There are 5 ways to turn a row about zero (a turn may also mirror it). The second row of each pair is the first, turned, with some noise. The first 45 pairs use one turn. New pairs use 2 turns, one after the other, and a turn may come again.
(in the rows, 100 means zero)
Some pairs, each with its turns in order after it:
55 48 111 137 90 48 95 124
95 159 61 91 63 125 143 75
niso

126 143 138 133 90 132 100 50
74 142 107 99 49 95 156 123
lav

83 117 128 131 65 78 87 68
90 100 137 70 73 52 105 95
Pugo

129 99 106 64 151 100 77 138
90 120 59 82 145 88 61 77
lige

107 150 132 152 139 54 131 106
97 147 91 34 75 88 145 137
Neri

51 75 118 57 102 101 85 56
51 73 149 78 113 105 78 127
lav

112 79 66 135 82 131 136 97
78 80 78 148 76 86 72 84
Pugo

121 55 82 98 121 112 128 95
106 78 82 139 103 122 130 118
Neri

122 113 136 127 92 84 56 83
80 120 110 110 81 145 139 80
lav

125 109 55 63 116 103 72 104
124 122 46 95 103 119 107 128
Pugo

74 60 152 124 146 111 85 99
67 111 50 94 42 80 92 119
niso

147 61 115 140 56 112 75 127
87 113 123 165 152 102 137 88
lige

116 50 95 109 93 83 138 65
111 114 122 127 57 110 62 72
Pugo

73 78 96 115 102 73 92 140
93 66 119 121 116 81 66 101
lige

131 47 111 108 89 113 81 52
110 77 135 102 56 143 108 132
lav

125 64 55 109 63 49 100 85
159 125 141 144 102 85 93 116
lige

134 112 96 88 85 64 92 112
121 79 108 85 116 130 128 105
niso

106 139 55 66 123 77 95 53
89 146 70 69 63 126 102 143
Pugo

137 82 123 99 138 69 95 48
75 80 127 164 64 121 105 110
lav

94 151 138 54 52 142 75 56
104 122 156 116 136 40 37 104
Neri

51 117 110 150 113 66 110 148
93 95 56 107 170 100 140 81
lav

71 76 59 98 54 107 131 57
149 87 151 91 60 99 134 99
lige

101 59 92 63 130 143 57 144
155 58 60 104 140 137 108 98
Pugo

77 118 108 56 137 147 85 47
105 61 99 62 78 148 91 160
Pugo

56 60 120 77 89 47 76 149
113 153 94 41 54 132 129 96
niso

78 68 134 77 153 141 117 136
67 69 103 46 143 120 78 62
lige

85 100 115 126 98 139 146 55
92 112 63 135 129 50 66 95
niso

79 51 80 66 77 58 119 148
117 132 83 92 141 112 58 36
Pugo

111 65 138 132 56 103 131 100
80 97 154 116 125 119 137 124
lige

118 95 131 146 111 65 149 79
128 139 73 77 116 103 149 135
Neri

132 133 118 134 95 151 65 79
112 152 127 90 64 106 150 104
lav

113 81 79 116 81 66 129 61
97 112 78 99 157 120 126 109
Neri

131 151 73 101 77 135 106 128
63 138 151 127 82 102 105 78
Neri

128 125 84 121 93 67 64 147
121 134 74 115 115 135 98 45
lav

121 76 110 120 138 132 108 84
75 68 75 116 80 66 96 97
niso

74 142 108 114 57 62 129 113
89 79 111 107 75 65 110 165
lige

109 79 91 124 144 70 68 129
108 63 96 61 69 136 124 95
Neri

114 105 90 137 71 56 98 100
115 107 84 123 118 138 140 90
niso

140 57 138 146 130 73 95 80
164 88 95 70 107 130 144 132
Neri

125 69 130 98 75 93 60 54
148 92 80 123 75 82 127 145
niso

104 111 56 92 62 94 76 72
105 116 58 77 70 67 83 112
Pugo

85 134 125 100 71 135 115 142
117 106 95 90 107 128 32 81
niso

73 100 111 80 136 82 70 119
81 91 130 113 141 100 93 69
lav

122 59 54 84 51 86 110 109
92 90 87 137 143 126 119 48
Neri

150 103 143 151 123 126 59 100
54 122 65 148 130 151 112 85
lige

New pairs, each followed by its turns in order:
124 47 66 120 140 56 55 150
134 115 157 52 117 123 164 59
Neri lige

84 105 108 112 83 100 114 111
106 86 83 82 103 93 90 111
Pugo Neri

127 100 123 142 144 49 141 146
118 91 127 80 129 61 48 169
niso lav

139 143 128 51 88 138 85 112
85 148 119 95 43 73 115 134
lav lige

124 113 58 62 91 89 93 61
120 150 81 73 103 105 72 67
Pugo lav

146 61 105 64 55 140 114 102
58 90 86 148 74 38 111 101
lige lav

77 104 141 83 59 146 143 152
124 65 162 123 83 98 122 165
niso niso

103 152 119 129 132 145 115 59
142 58 111 71 98 76 155 71
lige lige

54 80 55 152 153 135 110 124
168 51 89 131 50 115 78 81
lige Pugo

88 136 59 122 135 129 106 105
126 97 53 129 71 99 65 85
lige Pugo

133 66 96 132 130 97 149 55
102 40 103 104 80 85 35 87
lige niso

144 86 130 129 91 145 92 109
97 86 44 108 82 115 134 70
Pugo niso

74 125 109 118 118 58 73 55
98 91 136 95 115 76 53 55
Neri lav

99 81 116 98 92 110 124 50
92 149 88 108 95 105 125 80
niso Pugo

83 47 57 152 117 77 58 119
129 79 141 127 75 37 62 74
Neri niso

86 113 49 127 107 62 97 143
144 113 81 128 83 85 136 53
lige Pugo

142 59 82 94 102 144 134 113
113 150 119 135 146 83 116 113
lav lige

73 139 94 87 66 54 121 149
83 115 44 47 90 114 122 66
niso lige

88 128 77 117 111 91 74 119
98 102 114 66 107 82 138 109
niso lav

105 129 98 67 58 48 105 113
92 115 55 49 137 118 110 90
niso lige

108 144 99 128 126 51 117 70
82 157 82 98 95 51 76 87
Pugo Neri

53 88 142 107 94 83 135 94
76 140 104 67 82 72 118 68
lav niso

87 95 92 120 74 83 137 124
70 97 121 107 116 100 95 143
niso Neri

95 102 113 139 144 82 138 148
59 87 76 119 123 78 156 70
lav niso

117 90 130 114 126 93 88 56
93 118 105 89 99 124 119 46
niso niso

65 77 94 103 91 78 152 129
65 123 149 103 116 108 121 135
Pugo lav

58 122 103 80 153 64 58 77
67 58 140 68 93 124 155 88
lav Pugo

140 51 84 104 118 152 119 146
107 93 110 132 62 180 115 121
lige Pugo

57 62 133 145 115 123 63 131
98 152 69 37 101 130 89 123
niso lav

76 87 142 63 152 76 52 76
126 92 119 139 139 121 56 158
Pugo Pugo

119 149 92 150 90 107 147 139
60 165 55 122 73 99 89 102
lav Pugo

49 110 113 121 151 139 76 84
58 84 90 62 124 125 63 145
lav lige

133 52 129 127 79 79 50 150
122 97 126 177 134 106 97 153
lav Neri

149 76 111 136 130 124 75 110
70 56 82 115 60 126 128 118
lige Pugo

100 94 116 143 62 75 106 54
144 130 60 139 106 85 111 113
niso lav

83 131 77 123 86 113 83 53
115 92 139 99 97 43 101 107
Pugo lige

96 69 133 119 122 64 84 59
110 104 99 127 74 124 43 128
lige niso

152 108 137 76 119 74 108 140
104 118 91 141 91 59 154 75
Pugo lav

130 138 131 126 112 80 106 62
56 98 113 97 69 102 109 47
niso niso

72 134 150 132 104 90 50 71
156 126 90 75 151 98 112 140
Neri Pugo

94 85 110 97 78 77 94 103
115 108 81 89 110 95 121 114
niso lige

132 72 148 81 107 53 65 58
81 109 83 95 23 86 114 50
Pugo lav

152 111 127 92 109 68 103 100
60 106 120 77 55 99 97 97
lige Neri

79 122 62 49 105 68 105 74
110 102 172 90 105 110 62 110
Pugo niso

147 113 106 92 147 91 78 119
128 79 59 142 93 98 87 79
niso Neri

120 47 69 60 136 71 51 123
128 111 75 102 64 20 128 73
Neri niso

99 131 127 96 53 78 77 121
95 109 54 96 134 102 137 68
niso lige

142 148 98 77 100 92 140 152
43 91 91 98 115 125 167 97
Pugo Pugo

86 153 96 59 116 48 75 91
48 58 126 101 131 104 54 91
Neri lav

70 92 131 140 92 107 80 100
104 79 102 47 120 114 104 106
lav lige

129 145 111 98 74 69 120 95
105 138 136 137 129 108 103 92
lav niso

123 75 116 74 86 142 60 66
143 79 71 93 88 141 139 80
niso niso

92 135 141 99 140 85 138 151
118 67 50 52 111 141 80 114
niso Pugo

59 62 108 140 51 104 121 51
100 77 64 122 172 130 67 74
lav Pugo

58 102 57 91 113 66 128 51
92 81 66 85 134 109 158 56
lav Pugo

100 78 113 148 65 58 87 132
68 136 124 157 117 119 101 121
niso Neri

